The rows come from 6 hidden closed curves, with some noise, and rows from the same curve form a group. Each curve winds through 8 dimensions. The rows are also pushed far along 5 directions, which tell nothing about the answers.
(in the rows, 128 means zero)
Known rows, each followed by its group:
[151 112 101 150 146  80  79 122  80 157 130 157 118 109 155 103 159 160
 152] : (4)
[122 127 131 140 110 131 145 112 176 133 106 124 139 120 135 153 141  91
 136] : (2)
[133 105 110 172  65  96 171 104 205 132  98 111 104 170 112 166 130  48
 110] : (0)
[134 138 104 126 135 155 121 122 121 109 136 127 186  98 133 118 128 137
 120] : (5)
[135 128 134 127 147 114 138 130  83  60 121 128 145 117 176 111 117 124
 158] : (4)
[136 117 164 150  92 150 134 169 132 144 134 146 112  97 122 171 123 144
 101] : (3)
[131 140 127 102 180 136  91 118 124 157 110 135 159 105 142 103 143 152
 157] : (3)
[157  96 158 192  83  63 135 166  69 109 163 122  94 114  98 129 104  90
 177] : (5)
[135 120 163 155 104 116 109 167 103 148 129 133 112  99 126 139 116 143
 131] : (4)
[101 141 132 101 153 142  86 131 126 175 119 122 113 140 160 120 135 182
 110] : (3)
[138 114 105 154 100  94 136 126 158 135 117 105 125 134 111 128 120  85
 125] : (2)
[137 123 135 125 170  97 127 140  53 109 162 166 117 124 144 100 128 166
 156] : (4)
[139 143 111 115 170 149 117 124  95 124 160 123 153 130 136 115 143 143
 147] : (1)
[120 140 156 171 105 179 124 140 166 169 153 148 217  75  83 175 149 116
 132] : (3)
[127 150 128 136 153 167 120 143 129  93 131 105 204 114 143 146 154 116
 138] : (3)
[ 94 132 156  84 128 133 114 133  80 119 129 134  94 133 155 101  73 183
 124] : (1)
[105 112 126 124  89 146 173 128 181 153 166 130 122 146  88 177 104  92
 101] : (5)
[133 126 148 120 130 118 155 167  54 104 164 156 118 118 151 117  63 165
 123] : (3)
[130 114 132 137 106 135 160 115 126  93 145 133 105 137 143 153 135 107
 133] : (4)
[165 124  83 144 160 105 133 124 111  62 124 103 182 126 142 100 137  90
 154] : (5)
[154 129 114 123 179 116  89 117  96  91 106 122 123 117 149  87 179 151
 152] : (2)
[147 125 113 129 110 102 169 141 125  69 132 117 116 137  99 123 114  85
 116] : (2)
[135 123 103 164 132 123  93  83 192 193  76 121 145 128 140 116 165 130
 120] : (3)
[120 111 142 116 144 160 130 128 138 109 129 114 135 129 159 139 121 135
 135] : (2)
[162 108 101 188 138  55 122 114  94 118 141 142 148 140 111  99 145  97
 174] : (0)
[119 137 123 138 133 153 103 116 144 153 111 147 167 115 166 151 160 146
 125] : (1)
[126 155 116 118 176 162  97  95 151 132  92 120 168 137 138  95 161 162
 115] : (0)
[125 138  96 126 126  99 141 105 162 105 101 113 158 129 101 108 135  81
 132] : (2)
[149 129 147 159  97 132 160 166 117 121 139 134 140 113 129 157  94 112
 117] : (1)
[151 121 113 163 122 102 148 148 140  89 125 111 179 116 108 136 129  72
 139] : (1)
[100 110 120 135  87 135 192  96 218 125 135 140 144 142  78 171 125  65
 105] : (1)
[115 133 144 138 125 125 108 125 122 149 135 127 143 114 106 116 128 133
 148] : (3)
[130 126 138 159 121 132 128 129 118 152 171 162 149 109 101 155 163 124
 146] : (4)
[154 146 124 164 144 126  61 100 115 177 105 151 161  68 119  94 192 158
 162] : (3)
[139 128 132 108 152 175 148 135 153  88 130 109 158 125 123 151 142 101
 136] : (3)
[103 125 140  89 124 139 134 139 101 111 156 134 120 120 133 131  97 143
 131] : (4)
[102 129  96 152  75 100 144  78 217 168 106 124 145 142  86 154 156  53
 126] : (0)
[144 129 141 136 156 106 145 148 103 114 127 145 132 136 132 113 110 135
 133] : (4)
[118 135 145 125 137 172 125 121 151 126 131 147 171  94 116 151 162 132
 134] : (1)
[162 131 127 175 129 106 143 136 118 128 134 154 143 111 128 146 162 102
 149] : (1)
[170 116  93 170 140 123 120 115 134 131 128 137 155 113 128 119 163 125
 124] : (4)
[148 157 118 132 158 146 121 120  94 127 133 145 166 110 163 116 143 146
 147] : (0)
[133 170 103 104 193 170 117 111 144  91  96 108 191 131 169 118 178 128
 131] : (4)
[123 109 196 114 131 152 153 179  86  99 152 147 116 104 134 142  70 161
 132] : (0)
[112 136  98 117 149 113 148  70 167  85 104 106 144 162 141 117 161  70
 161] : (1)
[108 119 154 135 103 121 117 129 100 137 139 149 124 115 127 121  98 154
 135] : (1)
[127 151  97 112 152  96  91  81 131 112  71  94 120 169 138  66 150 122
 144] : (2)
[ 93 144 124  77 105 145 153 112 160 107  88 102 103 155 159 122  77 127
  89] : (5)
[ 96 124 123  81 124 148 152 100 178 129 121 102 101 156 114 124 102 116
 111] : (2)
[144 149 113 159 125 162 110 126 112 129 148 158 197  80 131 145 170 143
 127] : (5)
[128  85 171 124 102 134 159 180 116 146 161 146  57 128 137 168  76 156
 100] : (5)
[110 112 142 163  77 117 199 127 169  90 146 135 177 128 103 181  97  40
 145] : (5)
[120 129 139  93 130 193 138 128 128 153 150 145 100 125 162 155 116 176
  98] : (4)
[141 151 124 107 146 130 121 159  70  90 143  98 127 140 137 105 104 134
 135] : (2)
[113 145 111  92 154 122 111 116 122 128  97 135 126 135 180 112 132 154
 120] : (5)
[ 92  95 165 103  79 142 180 149 206 132 119 106  85 148  96 177  74  91
  89] : (5)
[117 157  92 111 187 127  44  68 147 215  78 146 153 114 166  84 197 184
 144] : (3)
[151 147 131  95 192 167 115 130 116 137 116 141 136 116 148 104 139 177
 125] : (5)
[141 149 129 121 151 140 106 151 101 120 104 131 145 106 170 114 128 169
 111] : (0)
[ 99 136 131 111 139 146 136 116 143  60 120 107 180 147 125 136 137  94
 145] : (2)
[ 89 133 167  84 128 164 138 172 101 133 154 148 120 145 149 158  72 181
  93] : (2)
[122 126 109 116 159 133 110  95 164 190 117 156 118 137 125 120 164 161
 111] : (4)
[149 123 117 169  86 140 156 112 171 126 125 135 136 106 116 167 166  82
 123] : (0)
[117 134 151 131 123 121 132 116 122 112 125 129 141 114 124 126 130 105
 167] : (0)
[118 170 113  70 178 116  69 131  78 131  99  93 120 133 160  68 128 167
 149] : (0)
[133 143 107 107 127 120 122 110 106 102 121  90  99 158 121  85 113 126
 127] : (1)
[127 141 112 157  96 101 124 130 125 116 133 127 155 118  99 136 151  95
 132] : (3)
[163 111 109 206  75  98 145 111 166 127 133 118 130 131  72 154 175  50
 142] : (5)
[118 123 130 142 143 129 101 114 158 192 119 162 154 112 133 145 160 145
 135] : (0)
[ 96 142 118  89 131 175 130 128 202 188 128 118 138 139 110 166 138 130
  84] : (1)
[ 95 122 173  73 101 135 182 173 112  38 138  97  79 148 129 153  67 101
 118] : (0)
[155 128 117 165  95  91 136 139 137 174 120 144 108 115 109 135 128 111
 114] : (2)
[118 133 122 157  90  98 118 118 166 181 119 120 113 145  91 144 146  95
 125] : (4)
[103 115 106 130  82  91 149  70 218 184  92 118  66 161 107 137 138  80
 113] : (2)
[144 124  98 119 146 147 117 117 150 153 115 126 116 135 145 117 137 160
  90] : (4)
[131 132 115 120 133 144 112 128 163 163 115 136 158  96 148 161 162 112
 141] : (0)
[168 130 154 169 115 133 117 205  68 119 160 145 172  62 125 156 122 138
 136] : (0)
[128 106 115 155 118  88  95 128 172 174 106 121 134 130  89 127 152 109
 127] : (0)
[123 143  87  84 171 148 111  92 153 112 116 104 133 153 124 104 172 124
 128] : (4)
[111 138 129 103 133 170 157 138 133  99 141 151 150 121 153 157 124 149
  90] : (3)
[133 137 139 142 121 130 118 171  61 112 164 126 162 115 142 134  95 140
 143] : (1)
[133 143 132 144 139 111 104 134  80 149 158 149 143 111 124 124 154 137
 166] : (2)
[104 146 108 117 101 101 144 100 158 121  94 107 124 159 136 122 114  87
 126] : (3)
[130 104 107 156 117  61 142  95 142  98  98 134 126 138 131 104 132  86
 152] : (3)
[134 153 168 145 127 139 101 161  58 158 154 161 156  78 135 126 113 169
 155] : (5)
[105 149 110 117 127 134 127  90 155 145 124 139 152 136 121 131 153 116
 133] : (1)
[137 133 107  94 134 114 141 138 123 101 115 113  90 144 121 103 113 131
  97] : (2)
[135 114 140 159 128  80 104 151  85 175 142 163 131 100 142 122 110 150
 155] : (5)
[113 130 124 117 131 105 161  94 135 104 123 130 115 154 133 115 118  97
 150] : (1)
[ 90 136 129  81 130 145 138 103 168 167 105 127 109 148 150 127  92 142
 109] : (5)

New rows, each followed by its group:
[134 119 140 171 118  91 127 148 115 118 135 142 170  98 101 128 128 106
 151] : (4)
[117 123 173 129 110 126 170 152 123 115 151 159 119 117  90 148  99 118
 129] : (5)
[125 117 130 149  98 115 154 111 178 114 103 116 130 130 129 154 137  72
 137] : (2)
[ 97 139 150 106 128 179 130 112 165 153 126 129 154 131 117 141 109 141
 117] : (2)
[170 119 147 163 146 142 123 197  63 143 173 165 177  73 147 148 102 166
 134] : (5)
[156  97 157 168 136 114  95 186  55 183 183 166 134  71 139 138 108 179
 154] : (5)
[137 123 131 172  90 170 128 167 155 184 167 170 189  72  99 197 146 140
  88] : (5)
[145 120 142 147 135 124 135 143 137 156 145 144 117 125 105 150 151 117
 140] : (5)
[118 119 151 156  93 162 120 151 163 197 126 170 167  85 129 176 113 161
  88] : (1)
[130 132 109 138 134 111 189 114 143  28 136 101 167 155  97 118 128  53
 139] : (4)
[156 119 127 202 105  85 115 154  98 121 166 137 173  92  71 134 160  89
 163] : (4)
[115 141 127  98 102 154 146 116 159 104  90 110 102 140 134 125 111 132
  82] : (5)
[120 128 109 120 145  83 113  95 118 140 107 127 118 142 149  87 119 126
 156] : (5)
[118 135 133 108 132 164 147 117 137 100 127 118 125 163 146 141 121 127
 117] : (2)
[130 154 107 106 166 169 107 101 151 115 119 122 191  94 133 133 192 111
 158] : (0)
[158 141 111 138 188 179 103 150  94  96 145 125 231  99 164 129 146 151
 140] : (2)
[125 144 101 127 152 119  97  85 157 123  86 125 144 141 138 113 196 119
 140] : (2)
[120 150 153  96 169 162 120 144 111 155 136 157 132 125 156 143 133 174
 127] : (4)
[126 109 157 138 116 140 158 161 114 143 159 142 111 133 155 166  86 139
 120] : (1)
[126 107 132 104 142 160 140 136 165 128 119 119 112 132 147 150 125 136
 106] : (5)
[131 124 125 161  98  88 105 126 108 215 142 152  75 135 132 128 129 157
 120] : (4)
[131 131 108 156 106  99 108 102 164 147 112 108 151 112  76 113 158  80
 151] : (0)
[151 125 139 133 160 110 153 126 106  40 113 114 138 139 132 104 135  94
 167] : (4)
[112 137 124 104 133 137 104 131 134 145  95 130 136 121 156 117 110 166
 102] : (1)
[114  99 112 150  70  68 101 104 126 196 127 141  53 134 111 102 108 154
 108] : (5)
[135 103 124 142 117  94 166 146 133 115 149 145 112 143 107 148 117  98
 123] : (5)
[128 128 107 147 119 106 114  87 176 195 102 138 117 120 124 127 164 114
 135] : (2)
[137 149 128 123 149 183 117 161 144 121 128 128 199  97 148 178 163 122
 124] : (0)
[142 100 126 186 126 102 114 149 114 172 159 159 145 118 123 144 137 146
 125] : (3)
[147 118 124 154  79 102 138 134 134 135 126 106  72 137 112 141 132  93
 127] : (0)
[105 142 136 112 118 158 151 108 192 135 100 104 132 147 117 136 117 106
 105] : (4)
[139 143 146 117 171 108 124 164  77 132 125 142 108 141 154 103 107 172
 124] : (4)
[105 149 106 118 127 172 141  92 194 121  95 124 190 137 162 162 150 100
 113] : (1)
[123 116  91 165  97  55  82  80 122 171 113 133 101 126 120  90 156 124
 150] : (5)
[137 106 121 183  95  93 133 109 162 146 102 134 139 136 125 135 126  95
 132] : (2)
[141 156 105 137 153 115  67 116 117 154 108 110 175  96 116  91 170 127
 165] : (0)
[147 105 134 136 151 115  98 142 110 168 140 146 123 104 124 123 137 149
 153] : (0)
[122 109 120 113 126 132 167 127 160  69 143 106 135 141  93 141 128  80
 126] : (5)
[138 148 123 133 157 105 108 142 109  99 114 114 171 114 126 114 154 101
 166] : (5)
[120 138 130 104 145 125 129 110 114 132 125 126 110 145 155 121 124 124
 158] : (0)
[137 142 152 148 139 144 111 141 123 167 125 139 156 100 128 127 129 152
 132] : (4)
[130 152 129 107 166 167 127 123 138 135 125 135 150 135 139 140 156 135
 130] : (4)
[112 118 128  82 128 148 143 137 133 150 148 118  78 155 129 124  81 161
  89] : (2)
[149 133 148 144 111 140 117 166  71 124 156 123 140  94 135 131 100 141
 146] : (4)
[139 144 112 139 139 157 111 132 136 166 139 123 179 110 145 146 139 127
 135] : (5)
[130 143 116 109 140 126 134 157 114 110 127 116 121 151 150 136 122 132
 104] : (4)
[121 126  95 135 134  94  94  87 131 116  89 117 120 150 160 104 167 121
 143] : (1)
[101 152 150  72 149 252 119 140 194 149 109 108 160 123 156 182 142 167
  76] : (2)
[110 118 127 114 149 120 135 132 117 126 135 147 135 137 157 124 106 155
 117] : (3)
[132 112  87 151 111 119 126  84 183 156 131 111 111 158 108 142 177  90
 126] : (2)
[124 136 161 129 136 166 126 156 126 158 154 138 175 105 102 146 104 139
 134] : (0)
[134 124  97 148 115 118 164  98 131  39 131  96 177 139 148 131 132  51
 168] : (5)
[131 116 143 133 113 126 123 152 122 135 132 132  90 120 108 125 121 157
  96] : (0)
[122 123 119 122 133 104 128 110 123 169 134 157  99 135 133 114 120 150
 123] : (2)
[138 134 157 127 106 120 154 181  90 107 144 117 106 135 131 145  75 119
 124] : (5)
[150 111 124 162 139 112 136 157  94 101 161 121 146 136 129 132 122 119
 137] : (3)
[127 118 158 147 114 104  97 163 100 224 150 156 101 116 108 130  94 170
 130] : (0)
[141 139 154 135 132 177 143 150 135 116 144 116 156 110 100 143 125 124
 122] : (4)
[114 145 136  95 137 187 123 126 160 153 130 137 153  94 133 165 156 134
 127] : (0)
[155 118 114 163 140 114  93  91 151 163 100 113 113 139 112  96 170 127
 144] : (0)
[137  89 138 162  95  67 148 108 143 144 122 116  50 162 110 121 115  83
 158] : (5)
[175 115  96 165 158 105  82 129 130 162 112 118 122 117 133 108 184 138
 134] : (1)
[125 120 142 110 114 139 134 140 137 126 123 130  82 126 110 129 121 151
  93] : (5)
[131 171 124 124 164 164  92 141 126 156 125 126 199 101 132 134 163 139
 140] : (4)
[136  97 112 132 104  73 169 138 122  92 130 107  79 169 129 122  82  87
 124] : (5)
[169 123 144 191  99 103  93 180  64 208 185 173 132  59 104 155 148 143
 160] : (0)
[108 150 145  89 146 177 116 150 150 115 104 121 170  97 155 155 137 139
 118] : (0)
[157 135 155 158 131 115 136 136  82 105 135 142 141 102 115 107 121 121
 168] : (5)
[123 140 132 120 133 141 158 111 167 107 125 126 156 130  80 132 141  86
 136] : (5)
[153 121 102 150 141 113 124  82 180 153  91 130 119 137 105 104 169 110
 129] : (5)
[120 154 105 107 151 152 119  72 213 126  55 101 153 143 136 120 184  96
 126] : (5)
[129 136  98  98 143 151 118 120 156 131 122 107 126 143 119 126 145 127
 104] : (4)
[114 123 134 131  98 171 166 109 181 122 132 131 122 137 134 180 143 103
 106] : (4)
[156  96 129 180 105  78 175 149 113  87 151 133 136 133 126 149 107  65
 156] : (5)
[140 113 134 139 116 140 147 126  98 112 162 147 106 123 147 145 128 134
 136] : (4)
[113 115 138 109 108 141 122 105 154 154 108 138  80 129 114 113 115 165
  94] : (1)
[121 128 119 136 116 132 143 125 162 152 143 146 147 133 116 174 154  98
 127] : (3)
[126 154 124  97 165 177 111 100 152 131 103 125 179  88 153 124 158 129
 154] : (0)
[113 139 132 103 135 135 150 104 170 119 112 126 130 140  90 123 136 104
 125] : (5)
[132 128 119 100 129 116 171 111 121  50 124  87 114 154 140 114 102  65
 166] : (0)
[ 97  90 148 125 100 120 177 129 169 122 158 118  86 175  95 163  98  90
 115] : (3)
[137  99 128 167 124  67 123 131  74  91 151 157 141  99 133 111 133 117
 173] : (5)
[124 127 109 176  72  83 126  89 184 142  91 102 100 157  90 128 164  69
 124] : (0)
[126 140 130  98 154 144 128  96 125 117 122 126 114 135 133 106 141 132
 152] : (3)
[128 127 139 126 124 140 115 128 110 113 142 122 124 112 117 129 145 126
 151] : (4)
[134 115 158 167 119 146 119 170 108 126 163 135 193  88 111 157 114 126
 148] : (2)
[129 124 140  97 133 146 146 127 142 120 103 107  64 161 145 118 101 146
  99] : (4)
[151 142  96 157 141 125 125 133 150 123 119 123 181 131 124 143 173  97
 121] : (4)
[138 117 135 130 134 117 141 131 145 146 135 131  92 148 107 140 142 110
 132] : (5)
[124 145 107 106 162 102 107 105 104  84 101 119 120 153 155  97 166 128
 149] : (2)
[128  99 133 161 127 107 114 130 149 183 131 155 135 108 126 144 141 137
 132] : (1)
[108 144 117  69 143 110 122 129 117 144 110 111  75 175 150 103  91 150
 110] : (4)
[118 126 144 139 117 127 136 150 115 135 166 129 151 121 104 147 112 113
 144] : (1)
[107 140 137  81 125 159 160 120 123  99 150 112 114 151 121 133  95 115
 131] : (4)
